The rows of a group lie close to one hidden flat surface of 12 dimensions, which may be shifted away from zero. Surfaces can cross.
In the rows, 128 means zero.
Known rows, each followed by its group:
[129  93  90 122 112  92 141 164 103 120 120 139 116  69 149 190 157  77
 105 119 106  91 127 155  90]  Q632
[179 169 126 105 118  94 145 114 122 161 175  86 137 125 138  96 120 154
 110 131 137 128 168 176  93]  Q758
[100 134 124  57  97 141 114 136 114 119  90  92 161 139 117 144 129 151
 148  92  96 112  90 149 182]  Q612
[105  67  71 170 138 139 123 109 117 142 143 135 136 119 149 186 142  80
 140 149 107 128 158 161 115]  Q612
[154 188 147 122 105  65 145 149  95 107 124 174 102  98 127 115 136  89
  95 108  89 175 229 163 143]  Q758
[140 125 124  77  75 164 110 182 117  85 136  91 113 109  83  81 121  87
 125  94 142  95  76 129 178]  Q613
[152 134  71 165  96 170 129 165 157  91 141 100 121  92 141 133 134 153
 134 155 164  85  96 144  61]  Q758
[134 118 101  59 129  91 134  80 115 109 203 158 112 100 153 114 148  90
 131 163 152 146 176 194 124]  Q632
[157 154 115 106 155 136 154 125 106 135 112  89  70 156 117 136  92 107
  80 115 136 202 104 107 148]  Q612
[147 124 127  93 149 115 114 135 138 103 148 183  91  72 202 153 168 119
 122 186 174 128  85 119  48]  Q758
[137 161  98 181 136 119  97 176 151 116 128 185 137 103 121 118 176 123
 141 123 121  74 112  99 134]  Q612
[ 94 111 179 144 140 139  74 150 149 131 155 174 163 114 138  97 155 115
 113 174 156 115 132 110  70]  Q613
[153 135 148 202 137 143 120 130 169 147 110 124 129 125 142 138 114 181
 126 162 161 104 109 101  57]  Q612
[ 80  76 191 173 152 117 137 108 105 193 192 145 129  99 159 103 145 107
 134 166 138 130 120  54 116]  Q612
[158 118 144 101 115 140 143  77 149 109  99 110 110 153 125 133  77 183
 168 115 138 124 117 138 159]  Q758
[109 134  89 184 137 144 135 161 100 146 116 155 144 145 215 167 139 139
 116 158  68 116  92 135 161]  Q632
[ 98  95 180 110 121 169  67 189 101 150 136 107 176 149 175 119 121 122
  98 124  94 143 116 107  83]  Q758
[111 144 189 156 153 159 117  92 157 155 134 137 155 170 149  88 109 197
 157 160 145 156 129  82 122]  Q632
[186 153 124 132 115 148  98 156 109 136 124 104  61  93 108 118 104  66
 106 139 145 153  86 119 183]  Q613
[175 134 134 162 129 131 133 120 131 165 190 102 136 153 137  62 121 111
 144 120 127 153 215 150  92]  Q758
[172 149 160  80 152 119  85 113 172 121  51 179 150 167 171 147 143 169
 178 115 125 125 124 150 114]  Q758
[ 68 123 135 115 113 111 139 140 124 125 158 111 171  98 104 127 150 155
  86 156 153  79 106 133  85]  Q613
[167 189 130 182 131 143  56 121 159 155 121 136 115  86 131 146 135 153
 163 156 140 159 144 101 115]  Q612
[ 81 155 169 125 126 126 130 139 139  95 115 147 151 140 103 113 122 175
  99 128 132 143 149 101 101]  Q632
[ 86 134  91 162 146 110 161 126 107 201 193  90 168 114 117 105 176 103
 107 160 132  98 120 136 134]  Q612
[132 171 145  96 108 129 142 116 123 108 125 115 127 133 154 131 105 187
 124 126 116 175 163 141 105]  Q612
[ 98  86 123 120 137 142 175  88 120 107 122 116 125 172 146 156  95 151
 132 114 112 172 155 127 111]  Q612
[103  86 138 191  93 126 107 128 114 115 162 130 103  59  92 163  92 104
 110 144 122 138 190 117 110]  Q632
[162 154  92 200 125 160 145  94 125 143 141 123  84 116 179 138 119 140
 187 143 111 194 175 113 140]  Q613
[121 147 163 118 154  49 129  80 144 180 142 139 158 100 106 146 154 176
 136 127 136 100 174 121  86]  Q613
[ 82 155 169 149 164 105 124  74 132 187 142 133 159 122 148 147 141 183
 127 178 134 174 159 102  95]  Q613
[121 116 109 159 136  83 121 147 166 122 140 158 163 111  74 128 146 158
 113 125 145   7 100 127 109]  Q632
[ 99 129 104  73 116 120 167 184  87  83  85 146 118 126 158 157 150  92
  83 109 102 126  77 138 137]  Q632
[ 85  24 100 170 163 145 107  93 140 122 185 161 127 135 108 157 117 102
 149 129 128 106 142  89 116]  Q758
[164 154  67 122 142 134  69 187 128 129 141 131 116 108 107 129 156  55
  68 159 152 105  77 169 133]  Q613
[198 139 125 109 144  79 146  84 157 145 175 131 112 126 132  97 133 149
 155 126 164  98 165 153  86]  Q758
[ 99 111  96 119 121 163 152 127  87 117 131 112 103 113 169 154 137  75
 117 157 121 197 122 142 132]  Q632
[ 91 123  77 152 168 151 119 127 144 136 143 147 172 165 149 140 163 131
 120 154 126 135 129 139  94]  Q613
[164 133 109 114 113  82 146 128 114 132 163 132 110  96 109 104 144  74
 124 116 128 105 161 169 151]  Q632
[124 144  95 139  94 165 155 127 141  68 128 110 126 147 119 118  94 164
 128 128 133 142 157 158 119]  Q612
[108 188  61 133 170 124 156 141 111 122 105 164 114 140 154 151 176  81
  82 171 128 183 101 151 158]  Q758
[140  94 132 180 126 196 104 149 132 135 118 106 115 142 165 124 110 105
 128 166 147 142  87 116 106]  Q613
[119 145  64  75 188  79 168 134 114 104 157 179 128 174 153 140 158 117
  64 130 119 125 117 154 125]  Q613
[121 134 111 113 125 106 133 114 124 144 132 108 143 106 126 159 148 121
 123 134 126 146 169 164  92]  Q632
[176  95 124 101 144 133 166 122 112  67 171 166  51 162 171  96  81  75
  89 129 147 191 166 145 102]  Q612
[135 126 100 101 144 162  84 102 131 154 130  86 133 121 154 170 134 118
 127 175 153 179 115 162  86]  Q632
[131 143 151 134 128 155  85 197 129  97  94 166  96 115 113 107 133 108
 121 110 128 103  36  50 183]  Q612
[113 113 174 102 138 129 145 122 120 130 129 139 129 151 166 117 117 153
 117 136 129 144 106 104 110]  Q613
[ 92  94 135 145 113 161 157 143 105  95 135 137 117 133 168 131 112 136
 126 135 110 148 120 100 115]  Q613
[179 156 186 149 129 137 105 150 134 173  72  87 119 140 110 112 115 120
 135  97 128 167 136  97 109]  Q632
[144  55 137 168 117 183 160 118 130 103 170 120 100 152 202 118  79 164
 156 137 131 135 128  96  69]  Q758
[148 153 149 123 136 121 131 113 149 161 136 117 152 132 141  94 159 148
 158 127 148 137 157 129  74]  Q758
[119 163  75 116 115 107 166 117 122 103 169 125 119 110  84 109 149 130
 149  92 118 121 158 129 171]  Q613
[114  97 115 126 152 107 111  95 163 102 122 155 141 142  64 159 118 146
 134  99 133 108 166 128 109]  Q632
[123 159  69 188 148 141 177 141 116 187 147 119 156 123 205 117 203 108
 144 178 128 123 102 145 103]  Q632
[ 95 153  98 106 160 124 131 142 120 149 111 125 168 144 173 171 161 157
  94 154 116 132  86 137  91]  Q758
[180 161 128  82 156  89 148  97 124 182 159  77 144 193  97  75 107 139
 108 100 134 121 143 170 167]  Q758
[140  66  96 135 164 125 177 125 142 131 177 135 132 188 105  61 141  73
 117 122 170  58  97 144 128]  Q612
[131 141 113 104 147  95 187 101 133 142 110 109 137 164 110 134 132 179
 149  76 112 102 115 112 146]  Q613
[126  52 138 154 102 143 132 106 130 137 131  99 123 118  91 123 107  90
 162 117 138  88 126 134 154]  Q612

New rows, each followed by its group:
[106 130 102 119 134 108 153 148 121 155 160  77 156 138  59 108 134 128
  84  97 133  77 102 121 137]  Q758
[ 89 139 175 137 117 141 164 145 104 145 101  95 147 168  97  88 121 122
 127  82  96 166 153  94 160]  Q758
[130 158 132  93 138 123 133  84 132 135 126 120 106 115 110 123 135 120
 139 154 162 166 116 136 161]  Q758
[144 110  72 168 138 117 152 128 104 113 142 176 101 162 124 121 112  71
 132  99  75 107 144 149 246]  Q632
[ 90 182 154 138  99 123 168 162 113 121 134 108 148 105  98  80 148 133
  93 134 139 142 148 120 114]  Q632
[129  84 136 136 151 105 116  89 159 123 140 180 128 118 132 149 144 142
 173 121 135 106 167 106  82]  Q758
[ 94 129 142 102 137 121 182 122  96 144 161 102 138 149 159 109 123 146
  90 142 127 151 118 123 108]  Q612
[140 101 100 134 169 148  97 134 154 100  92 190 123 171 152 150 139 111
 144 127 122 118  99 126 137]  Q758
[101 145 108 154 104  69 164 173 119  81 103 175 129  84  94 167 152 130
  95  86  87  91 176 123 109]  Q758
[141 109 143 204 115 155  97 155 174 106  92 155 126 112 109 129 121 152
 157 130 147  64  96  86 109]  Q612
[ 98 128 145  98 128  93 177 116 127 127 152 142 152 141 118  83 143 158
 133 123 138  53  85 123 173]  Q632
[112 112  96 134 126 107 170 101  99 154 157 126 132 108 171 146 157 103
 149 143 106 134 151 157 137]  Q632
[136 141  20 155 129 121 128 122 140 112 151 110 147 131 136 195 115 173
  96 151 111  83 139 196 104]  Q758
[148 139  85 152 179 150 109  83 156 157 144 154 139 162 159 119 165 107
 169 166 150 171 158 152 109]  Q758
[128 159 116 131 136 109 117 154 101 121 143 168 109 111 127 118 150  56
  89 139 113 178 175 149 152]  Q758
[165 162  43 157 128 162 101 146 142  87 105 135  85 126  81 147 121  89
 133 106 122 156 137 142 176]  Q612
[170 210 100 124 124 131 151 161 126 131 114 110 119 139 121  77 155  96
 101 136 150 153 124 165 141]  Q758
[128  69 166  81 123  83 165 129 108  93 135 187 117 139 177 128 124 119
 132  90  96 107 163 130 107]  Q612
[156  93 162 113  95 174 157 136 136 105 111  93 116 162 131  75 100 143
 187  71 132 103  91  92 151]  Q613
[ 80 106  97  98 123 150 133 144  88  93 173 160 128 126 180 129 143  92
 114 149 103 159 132 143 145]  Q612
[102 113 161 213 122 163 136 128 130 162 141 115 133 135 120  93 101 155
 143 148 129  93  86  67 175]  Q632
[144  80  97 162 171 152 141 147 108 137 170 147 130 210 219 121 103 117
  96 131  86 146 141 131  99]  Q758
[105  86 114 116 161 125 131 111 144 124  72 138 144 163 128 191 134 153
 144  96 110 113 106 108 107]  Q632
[113  89  71 123 168 141 102  75 152 115 116 138 134 166  99 188 117 132
 141 118 121 153 153 150 134]  Q632
[ 66  99 129 131 107 190 110 141 121 109 105  91 145 127 113 157 107 144
 126 138 124 137  78 102 143]  Q758
[188 160 126 134 128 125  87 169 172  96  65 158 114 137  99 126 127 147
 147  87 134  73  91 112 137]  Q612
[127 159 131  83 147  68 193 131 122 127 127 140 106 102 125 122 166 141
  97 130 160 103  81 105 106]  Q758
[ 93 152 105  39 146 128 160 158 114  84  87 149 143 164 168 136 169 129
  95 126 130 148  70 144 109]  Q632
[130 134 131 100 129  93 176 109 118 147  91  83 126 155  62 134 117 135
 138  55 110 116 127 114 180]  Q612
[109  99 105  44 107 132 118 142 114  82 157 110 107  85 103 135 127  86
  79 157 179 101  62 164 130]  Q632
[174 143 132 103 125 111 145 142 132  70 143 179 103 144 181 106 114 147
 109 123 130 139 169 151  76]  Q612
[135 162  48 174 143 128 135 113 135 117 154 155 106 113 101 131 156  73
 121 160 143 159 177 167 150]  Q758
[180 154 183 112 156  49 181 164  99 156 138 141  81 122 156 103 123 114
  58 113 130 128 116  91  88]  Q612
[125 167 154 207 118 159  89 139 136 176 138  90 151 105 135 120 120 156
 115 177 138 158 147 116  92]  Q632
[164 131  74 148 118 118 189 142  93  93 186 129  71 126 177 124  93 116
  72 151 124 138 135 157 119]  Q758
[ 76 140  76  83 140 159 146 101 124  83 124 134 155 186 122 137 135 159
 160  90  91 174 145 131 175]  Q612
[124 129 110 101 134 142 154  71 128 126 114  88 127 168 103 144  95 156
 160  96 116 189 172 139 150]  Q612
[158 105  78 146 143 105 149 163 122 141  90 132 118 127 135 164 164  76
 132  92 105  84  98 137 129]  Q632
[144 109 143 123  97 108  49 132 158  94 124 167 133  68  87 154 131 121
 158 112 130  92 183 143 101]  Q758
[122 115 119 195 147 112 150 140 135  93 128 212 111 152 124 113 129 113
 131 101  99 114 174  98 151]  Q632
[191 116 122 130 133  91 125 170 144 107 173 164 104 111 130  86 144  97
 112 109 149  68 143 126  72]  Q758
[127 135 113  99 101 119 116 112 121 135 163 115 165 106 161 131 146 137
 151 149 115 122 170 194 112]  Q612
[ 83 146 126 140 116 160 106 154 108 134 137 122 132 101 119 121 146 120
 130 138 116 137  83  84 183]  Q612
[180  95 183 132 146 116  87  94 145 193 137 106 123 115 137 128 113 113
 137 159 165 130 142 136  81]  Q613
[ 79 183 174  93  95 136 155  99  82 146 111  79 122  99 128 128 115 134
 111 158 121 236 154 134 169]  Q758
[111 107 108 140 125 159  52  95 122 145 152 117 160 140 136 169  99 126
 134 150  92 177 195 179 139]  Q758
[127  94 105  96 109 156  93 124 120 112 153  88 138 126 159 178  75 176
  98 156 121 105  87 157 112]  Q758
[126 116 146  96 146 172 128 156 125  94  88 159 127 200 171 103 124 133
 158  82  97 151  92  88 160]  Q613
[ 97 105 116 149 161 152 105 161 118 148 132 137 160 181 124 118 145  82
 103 114  97 143 129 115 141]  Q758
[156 177  87 156  86 123 113 122 158 117 149  99 125  67  34  99 145 109
 152 127 169 109 182 171 127]  Q758
[106 129 152  92 147  93 119 190  98 128 107 167 156 142 186 155 149 136
  72 113  82 118 111 116  80]  Q758
[127 154  92 154  65 134 197 138 104 107 139  77 102  65 164 162 115 188
 143 130 110 112 119 128 112]  Q613
[121 132 134 190 159 161  70 185 145 150  83 149 136 132 132 145 144  98
  79 177 147 113  53 101 111]  Q613
[162 150  86  84 144 127 119 106 129 165 142  84 153 144 194 165 141 164
 128 158 129 138 117 187  76]  Q613
[194 115 147 113 146 110  93  70 141 180 176 131 121 140 145  94 109 122
 169 148 148 105 136 156 171]  Q632
[147 103 152 135 110  86 150 157 103 143 100 127 108  91 133 153 137  94
 128  90 102 103 137 113 111]  Q632
[122 125 104 130  74 124 171 146  79  65 160 117  53  83  92 135  65  92
  64 126 120 143 133 142 194]  Q758
[126  74 105 175 116 168 109 168 127  56 110 183  99 138 144 154  95  98
 124 111  92 118 136 117 141]  Q758
[184  97 106 115 143 163  87  88 139 104 141 157  90 160 195 146  75 128
 145 164 130 159 130 173 148]  Q758
[167 113  89 149 192 140  96 142 158 140 159 187 121 156 153  91 182  61
 138 145 159 122 122 124  96]  Q758
[101  95 104 121 123 110 122 136 112 152 178  67 168 140  53 134  96 139
  79  93 107  72 126 136 148]  Q758
[123 174  93  75 120 118 110 137 108 124 119 123 144 121 132 147 153 130
 136 103  92 151 135 158 171]  Q612
[ 78 147 123 180 124 135 154 140  81 113 136 146  76  82 131 162 112 111
  80 161 106 191 122  73 174]  Q613
[150 123 129  86 128  77 116  93 118 168 189  87 163 125 145 153  97 191
 103 131 111 106 174 179  83]  Q758
[129 129 178  69 141  86 148 137  85 151 143 131  98 124 133 103 130  94
 110  90 110 148 111  85 172]  Q612
[139 110 162 132 102 124  98  69 144 143 188 107 118  75  74 100 115 118
 180 135 163 149 209 133 117]  Q758
[ 96 117 154 183 112 124 135 100 124 140 118 113 127 108  87 153 104 134
 141 106 104 177 216 103 107]  Q632
[156 153 142 157 115  86 168 150  97 140 142 114  76  87 112 125 110  98
  80 115 123 146 154 110 129]  Q612
[116 123 131 179 130 172 145 137 121 105 114 130  89 159  87  95 101  84
 127 105 124 193 152  87 178]  Q632
[ 98  85 104 137 168 119 133  89 143 136 128 140 143 173  73 147 120 130
 145  95 114 103 127 107 171]  Q758
[136 188  93  80 139  84 126 159 116 131 124 125 129 108  91 128 159 101
  65 135 143 108  89 163 151]  Q758
